There are 10 hidden switches. A switch that is on adds its own fixed numbers to the row, and there is some noise. The rows also spread widely along 14 directions, which tell nothing about the answers.
In the rows, zero is written as 128.
Known rows, each followed by its switches (1 for on, 0 for off):
[ 93 184  87 136 139 110  75 122 146 115 114 128 171 111 162 118 122 124
 106 171  88 132 148 129 125  98 128 138 146 130 149  92 106  86 116 150
 111 192 141]
1 1 0 1 0 1 1 1 0 0
[ 90 154 141 141 122 148 168 123 105 105 103 119 114  85 168  92 192 139
 171 175  99 182 171 133 141  91 156  91 147 120 131 134 155 133 151 131
  67 135  95]
0 1 0 0 0 0 1 1 1 0
[ 91 168 134 114 122 145  90 149 119 151  91  79 104 118 131  83 187 140
 142 169 138 125 107 143 178 120 133 138 152  82 136 101 130 151  91 195
 103 105 147]
1 1 0 1 0 1 0 0 1 0
[ 92 193 117 109 111 107  86  90 119  90 110 110 135  90 175 103 171 156
 126 168 122 167 159 109 171  87 123 142 122 134 156  74 147 104 127 159
  93 169 119]
1 1 0 0 0 0 1 0 0 1
[ 87 130  58 124  78 144 136 164 131 147 135 139 107 134 162 109  91 139
 132 114 144 126 211 188 144 117 165 118 100 126 163  62 115 142 142 118
  72 104 171]
1 1 1 1 0 1 1 1 0 0
[ 47 126 150 141 104 160 122 132 133 110 115 119  93 132 145 112 158 119
 113 124 161 182 182 133 163 123 154 104 146  75 170  69  92 134 128  89
 127 111 152]
1 0 0 1 0 0 1 0 1 1
[163  97 118  94 135 151 162 157  58 110 114  65 166 115 154 129 113  94
 149 119  61 109 122 149 105 129 111 139 126 104 106 130 125 125  95 122
 112 107 126]
1 0 1 1 0 0 0 1 0 1
[110 142 131 129 129 139 113  95  98 115 108  74 139 114 169  97 181 149
 120 155  85 149 148 118 138 133 138 108 180  54 118 106 142  90  77 122
 110 103 134]
1 0 1 1 0 0 1 0 1 1
[ 51 190 119 180 122 162  95 155 159 147 129  88 100 128 125 107 120 104
 124 166 119 148 142 131 178  84  97 120 138 144 140 108  97 148 100 173
 146 152 167]
1 0 0 1 1 1 0 0 0 0
[111 137 126 109 116 113 100 144 141 114  96 106 164 149 145 103 144 124
 112 147 116 108 134 122 121 145 156 142 168  41 133  94 103  91 116 122
 127 129 125]
1 1 0 1 0 0 1 1 0 0
[121 135 121 116 112 173 148 102  15 116 133  97 139 103 144 114 147 156
 153 100  74 134 142 145 159  98 151 126 160 122 101 114 138 151  93 121
  76 123 160]
0 0 0 1 0 0 1 0 0 1
[ 75 144 133  89  79 136 111 112 105  59 107 103 141 152 151 107 167 134
 129 118 130 175 146 116 171  89 137 166 135  66 158  54 103 138 140 116
 105 160 124]
1 0 1 1 0 0 0 0 1 1
[ 67 203 119 139 111 142  75 142 121  97  92  69  83 102 152  96 133 129
 105 109 138 123 143 103 189  99 100 145 129 159 147  81  86 110 100 168
 140 120 175]
1 1 0 0 0 0 1 1 0 1
[118  72 151 110 136 157 164 165 161 102  80  90 101 103 133 103 141 100
 148 130 131 157 136 155 103 144 121 122 101  65 167 123 100 128 154 109
 131  70 116]
0 0 1 0 0 0 1 0 0 0
[114 145  95 117 101 116 110 153 164 122 125  64 126 125 160 126 111 108
 115 158 151 163 191 119 153 120  84 127  69 135 166  63 133 102 120 145
 149 107 132]
1 0 1 1 1 0 1 0 0 0
[117 138 108 102  86 118 117 116 100 110  95  58 179 156 135 158 126 125
  90  96 121 179 165  70 175 115 109 139 116  82 115  41  99 114  95  90
 177 107 138]
0 1 0 1 1 0 1 0 1 0
[ 80 116 157  97 137 157  92 126 121  93 137  87 119 123 136 119 129  66
 106 159 142 157 135 154 142 127  95 153 111  85 184  57 102 106  84 129
 139 145 159]
1 0 1 0 0 0 1 0 0 1
[ 83 153 145  94 165 137  77 105  88 107  84 117 140  54 170 141 142 104
  83 111 141 158 135  96 151 128 109 140 125 143 164  58  82 108 114 113
 129 158 160]
1 1 1 0 0 0 1 0 1 0
[ 53 158 121 146 110 136 128  85 147  77 108 150 105  88 190 100 174 141
 137 169 109 200 193 151 145  74 169 113 127  96 177  77 128 117 166 107
  70 189 125]
1 0 0 1 0 0 0 1 1 1
[107 157  64 139  99 126 119 161 103 172 159 165 140 136 178 129  87 125
 137 125 131  98 194 151 116 139 163 112 141 163 126  92 139 140 134 116
  70 139 156]
1 0 0 1 0 1 0 0 1 1
[ 57 196  92 165 103 151 118 120 116 103 138 140 144 128 145 108 119 129
 144 145  76 158 165 134 156  44 138 135 157 151 124 107 105 148 138 141
  82 211 153]
0 0 0 1 1 1 1 0 0 0
[119 140 108  79 116 123 109 126  35 141 149 141 200 133 135 133 154 145
 145 152 121 144 151 140 145 113 157 152 153 119 156  74 155 143 108 147
  61 166 124]
0 0 0 1 0 0 1 1 1 1
[ 98 111  75 122 114 126 128 125 136 119  81 168 152 101 135 163  86 153
 110  57 127 173 160 133 128 106 136 138  87 147 186  73  63 155 196  87
 132 125 153]
1 1 0 0 0 0 0 0 1 0
[110 114 114 137 150 136 123 165 151 156 153 130 137 110 162 126  89  73
 127 173 126 120 173 160  86 164 128 115 124 122 152 112 130  99 113 121
 113 136 140]
0 0 1 1 0 0 1 0 0 1
[ 84 145 127 156 134 165 131 148  95 135 131 119 118 127 155  92 145 113
 142 150  93 108 152 158 117 133 172 105 193  83 113 132 120 111  91 128
  82 124 151]
0 1 0 1 0 0 1 1 1 1
[ 72 137 121 165 125 156 118 113  61  67 166 152 165 133 145 120 141 151
 138 120  98 173 180 132 126 110 155  97 187 159 168 128 115 101 136  86
  95 154 127]
0 1 1 1 0 0 1 0 0 1
[131 123  77 137 118 134 112 131 130 122 141  56 144 139 140 124 114 143
 115 155 109 162 184 150 132 134  90 106  99 119 164  84 144  87  80 132
 146  66 149]
1 0 1 1 1 1 1 0 0 0
[ 80 125 110 126  72 111 152 199 182 165  95 148 148 154 139 148  90 102
 126 109 171 160 196 105 151 133 160 118 111  99 145  75  84 167 186  84
 148 126 106]
0 1 0 1 0 0 0 1 0 1
[ 82 152 101 165 144 131 128 162 183 159 116 140 121  78 165 132 104 105
 135 167 127 174 177 134 125 107 110 102 102 179 174 122 114 141 170 150
 122 156 122]
1 0 1 1 0 0 0 0 1 0
[ 91 128  86 152 116 143  85 129  96 151 146 131 165 161 104 110 131 193
 118 131 123 138 158 157 148 140 151 121 167 108 189 103 123 124 107 143
 119  93 159]
1 0 1 1 1 0 0 1 0 0

New rows. What belongs after each?
[ 79 131 148 124 105 159 166 207 137  71 125 103  97 144 155 111 125  47
 164 130 146 141 163 136 119 107 116 116 120 137 144 122  91 135 162 116
 114 130 101]
1 1 0 0 0 0 1 0 1 1
[ 91 120  84 108 133 123  81 138 176 117 136 140 120 125 163 113 108 104
 104 166 156 137 171 183  94 147 129 138  94 102 208  51 117  82 124 131
 102 126 163]
1 1 1 0 0 1 1 0 1 0
[112 167  96 109 134 128 115 141 114 172 121 108 152  85 183 141  92  78
 108 160 102 111 167 136 138 117 129 126 115 130 101  67 122 119  86 129
 103 174 162]
1 1 0 1 0 1 1 1 0 0
[119 141  88 118 125 131 124  68  69 117 109 134 154  70 180 131 154 189
 120 125  92 171 185 138 142 108 164  99 127 132 146  78 145 114 130  91
  75 127 146]
1 1 0 1 0 1 1 0 0 0
[ 97 172  70 158 117 118 133 136 147 176 109 161 148  77 171 146  82 143
 123 121 103 148 195 118 139  94 144 100 119 182 128 107 109 146 167 120
 106 162 140]
1 1 0 1 0 0 1 0 0 0
[ 94 161  96 130 120 134  84 123 111 119 149  99 140 119 122 140 102 119
 117 159 124 163 150 145 169  95  86 151  87 178 182  69 132 119  89 168
 141 154 159]
0 1 0 0 0 0 0 1 0 1
[ 99  75 120 100 116 165 124 157  97 137 149 143 137 151 120 115 110 112
 127 112 146 113 152 189 114 162 173 138 144  61 169  81 103 136 115 100
  97 104 168]
0 1 1 1 0 0 1 0 0 0
[ 76 153 101 158 141 144  77 122 112 133 173 124 129 126 148 122 135 124
 115 183 135 160 181 161 131 128 122 103 139 149 190  81 142  95  83 140
 107 134 163]
1 0 0 1 0 1 1 0 1 1
[ 94 119 135 134  84 137 133 160 145  91 125  87 111 169 132 113 157 120
 139 142 160 168 170 125 149 140 139 113 123  82 159  93 129 118 135 111
 144  86 111]
0 1 0 1 0 0 0 0 1 0
[ 89 183  94 120  95 120 105 174 162 172 132  90 146 156 121 130  98  91
 131 172 140 148 151 117 173  83  78 154 102 140 135  74 121 160 109 196
 136 156 136]
1 0 0 0 1 0 1 0 1 0
[115 122 128 117 127 132 108 152 150  78 105  59 138 133 144 133 101  78
  98 119 123 145 141 105 119 141  69 142 107 111 152  88  84  82 106 109
 184  99 136]
1 0 1 0 0 0 1 0 0 1
[ 57 170 126 119  49 139 142 172 166  75 111  83  87 159 165  97 123  84
 142 120 152 148 188 113 179  77 120 140 106 102 124  68  93 141 155 121
 118 143 124]
1 1 0 0 1 0 1 0 0 1
[ 59 134 147 136 112 176 129 178 167  93  92  71  82 143 133  96 115  63
 123 118 121 133 128 143 144 105  98 141 133  75 132 101  53 137 111 123
 151 113 160]
1 0 1 0 0 1 1 0 0 1
[103 142 120  92 134 136 122 155 135 149  69 119 134  97 169 116 112  78
 124 110 100  90 109 132 119 113 141 168 136  65 101  90  75 155 133 140
  99 168 159]
1 0 0 1 1 0 0 0 1 1
[108 132 101 132  77 156 151 157 101 145 185  95 120 170 130 115 110 113
 159 161 135 138 193 165 153 121 132 108 117 123 126  93 165 136  92 135
 100 100 141]
0 1 0 0 1 0 1 0 0 0
[ 96 138 149 119 130 136 156 181 181 185  71 120 104  82 167 106 124  77
 142 159 133 119 144 121 130 142 143 123 127  83 104 122 110 156 149 132
 116 134 117]
0 0 1 0 0 0 0 1 0 0
[ 75 141  97 169  99 170 171 176 129 136 103  86 118 130 107 115 127 149
 167 134  92 199 169 151 175  62 102  95 116 160 151 139 109 180 131 153
 123  83 120]
0 1 1 0 0 1 1 1 0 1
[117 135 120 126 150 142 151 146  96 128 127 117 148  64 154 147 118  93
 148 169 105 176 168 142 132  94 112 113  88 187 160 108 137 136 138 138
 103 166 120]
0 0 0 1 0 0 1 1 0 0
[ 88 140 122 155 119 168 145 116  96 137 164 122 105 111 189 103 127 105
 138 161 103 125 192 160 123 140 155  82 155 112 105 108 155 111  96  86
  77 128 155]
1 0 1 0 1 1 0 0 0 0
[106 151  73 140 105 100 114 126 203 145 100 110 170 152 142 132 105 132
 110 163  93 167 168 121 123 102 110 128 114  78 140  83 111 105 130 136
 148 134 122]
1 1 0 0 1 0 1 0 1 0
[ 86 131 132 150  93 139 144 153 164 106  90 113 123 168 122  75 169 166
 154 141 112 143 146 135 133 116 164 114 180  43 142 139 106 129 159 123
 116  85 104]
1 0 0 0 0 0 1 1 0 0
[ 95 117 104  99 124 143 131 101  91 181  89 144 173  80 125 143 132 168
 124 126  97 178 143 161 175  94 159 134 123  88 160  70 108 186 129 130
  91 149 153]
1 1 1 1 0 0 0 1 0 0
[129 103  67 118 124 142 130 111  78 131 154 162 141 112 148 110 110 163
 156 133  98 112 166 209  97 127 165 139 113 123 176  99 155 125 133 131
  48 122 166]
0 0 0 0 1 0 0 1 0 1
[139 109  99 122 117 126 155 145 121  81 126 150 153 131 173 121 115 111
 155 121  92 121 156 145  66 133 162 137 132 108 135 124 126 106 178  91
  88 148 112]
0 0 0 1 0 0 0 0 1 0
[ 92 112  81 141  62 146 130 105 139  24 177 102 113 177 136 118 116 138
 132 134 126 199 213 179 137  86 131 127  77 114 206  55 133  84 135  97
 122 120 148]
0 1 0 1 0 0 1 0 0 0
[ 91 125  76 112  42 158 146 162  71 157 157 131 136 193 103 125 107 164
 162  84 141 141 172 168 184  89 159 144 130 112 145  73 123 211 133 139
  85 104 158]
1 0 0 1 0 0 0 0 1 1
[ 37 151 164 166 130 187 113 157 159 107 121 112  84 140 119  81 150  82
 139 166 112 137 113 164 150  94 137 130 175  68 146 128  76 149 116 146
 124 164 159]
1 0 0 1 0 1 0 0 0 0
[ 93 145 146  81 144 136  92 167  84 186  86 123 137  70 143 120 150 127
 120 122 179 121 130 117 175 150 141 136 138 131 157  80 100 169 127 158
 103 120 145]
1 1 1 1 0 0 1 0 0 0
[ 61 166 109 175 122 147 117  92 106  82 151 145 146 128 170 111 146 137
 123 166  83 167 198 140 126  96 157  85 173 126 145 102 127  82 118  83
  88 168 136]
1 1 0 0 1 1 1 1 0 0
[144 124 123 107 161 109 110 130 119 105  83  88 154  96 170 116 167 122
 117 164 118 136 147 111  91 169 122 116 127  94 150 100 141  62 110 114
 120  88 113]
0 0 0 0 1 1 1 1 1 0
[108 151  87 107  76 113 119 186 182  76  92 109  87 137 169  81 111 120
 142  96 164  95 171 132 122 117 141 170  89 115 153  82  93 119 192 143
  99 116 142]
0 0 0 1 1 0 1 0 0 0
[ 78 164  98 162  93 124  84 184 183 182 148 125 114 181 107  91 125 150
 134 174 181 120 167 138 149 156 136 117 153 117 161 107 137 131 116 168
 135  80 143]
0 0 0 0 0 1 1 0 0 0
[100  96 121 148 153 175 159  91  69 129  95 124 130  48 145 148 134 164
 124  99  85 203 167 151 147 111 136  77 113 153 169 112 108 142 129  80
 121  90 153]
1 1 1 0 0 0 0 1 0 0
[ 49 178 115 150 107 143 120 212 157 135 100 140  69  98 166 101 120 101
 140 111 196 126 191 116 159 117 145 110 115 189 155  96  82 159 186 133
  99 126 144]
0 1 0 1 1 1 1 0 0 0
[ 65 159 115 144 118 148 108 120 144  89 114 106 105 106 159  94 135 123
 125 139 101 154 157 142 147  90 131 134 134 110 151  97 100 112 120 140
 109 155 155]
0 1 1 1 0 0 1 0 0 1
[117 131  93  87  87 109  72  93 148 145 145  89 142 150 149 124 113 132
  85 160 152 140 167 149 158 149 127 163  95  46 165  11 145  97  73 131
 142 124 175]
1 0 1 1 0 0 0 0 0 0
[ 94 109 116 138  96 150 179 171 165 104  69  74 106 135 155 113 152 114
 144 134 104 184 181 142 137 101 136  89 116  63 137 105  98 133 144 100
 127  71 108]
1 1 0 1 0 1 1 1 1 1
[ 97 151  81 110 125 113  90 110 143 154 122 162 143  91 174 120 106 135
 110 150 133 134 175 148 122 130 143 143 113 123 161  59 129 113 128 124
  82 158 164]
0 0 1 0 0 1 1 0 0 1
[102 136 132 123 142 121  86 141 154 163  63 129 151 107 103 131 128 152
 106 101 143 138 101  98 149 146 124 154 140  99 156 101  75 151 144 137
 169 109 148]
0 0 0 0 0 0 0 0 0 0
[110 101  95 174 144 151 150 133 120 156 146 165 169 121 121 148  92 143
 136 127  91 159 173 155  90 134 142  78 151 145 159 146 116 130 148  88
 124 109 134]
1 0 0 0 0 0 1 0 0 0
[109  89 107 119  93 165 176 173 131 160 125  94  85 136 161 105 109 104
 144 116 145 125 193 170 122 151 143  98 105  75 127  89 127 143 123 103
 101  48 153]
1 0 1 0 1 0 1 0 1 0
[ 59 147  66 139  49 152 137 134 117 199 187 143 143 170 124 136  72 135
 131 138 135 176 227 171 195  78 143 124 110 119 144  40 135 191 104 126
  96 151 177]
0 0 1 1 1 0 1 0 0 1
[ 61 146  95 142  69 164 146 109  90 109 168 148 121 146 181 122 105 111
 133 117  99 155 208 160 152  88 169 113 146 108 121  68 121 139 120  79
  74 174 163]
1 1 1 1 0 0 0 0 1 1
[125 109 132 108 121 139 111 139 105 123 126  95 110 131 167  84 153 136
 126 131 146  91 159 146 109 194 151 117 161  62 135 102 144  83  95 107
 103  54 144]
1 0 1 0 0 0 1 0 0 1
[106 127  81 147 105 149 134 144 101 120 183 145 187 190 102 129  94 125
 154 152  78 136 151 175 107 100 136 128 161 125 138 127 127 130 112 126
 100 150 135]
0 1 0 0 0 1 1 0 0 0
[ 61 107 133 174 139 155 142 154 176 149 110 157 131 125 117 124 139 125
 137 157 125 191 158 159 121 120 156  82 150  91 184 133  92 152 165 111
 131 122 119]
1 1 0 1 0 0 0 0 1 0
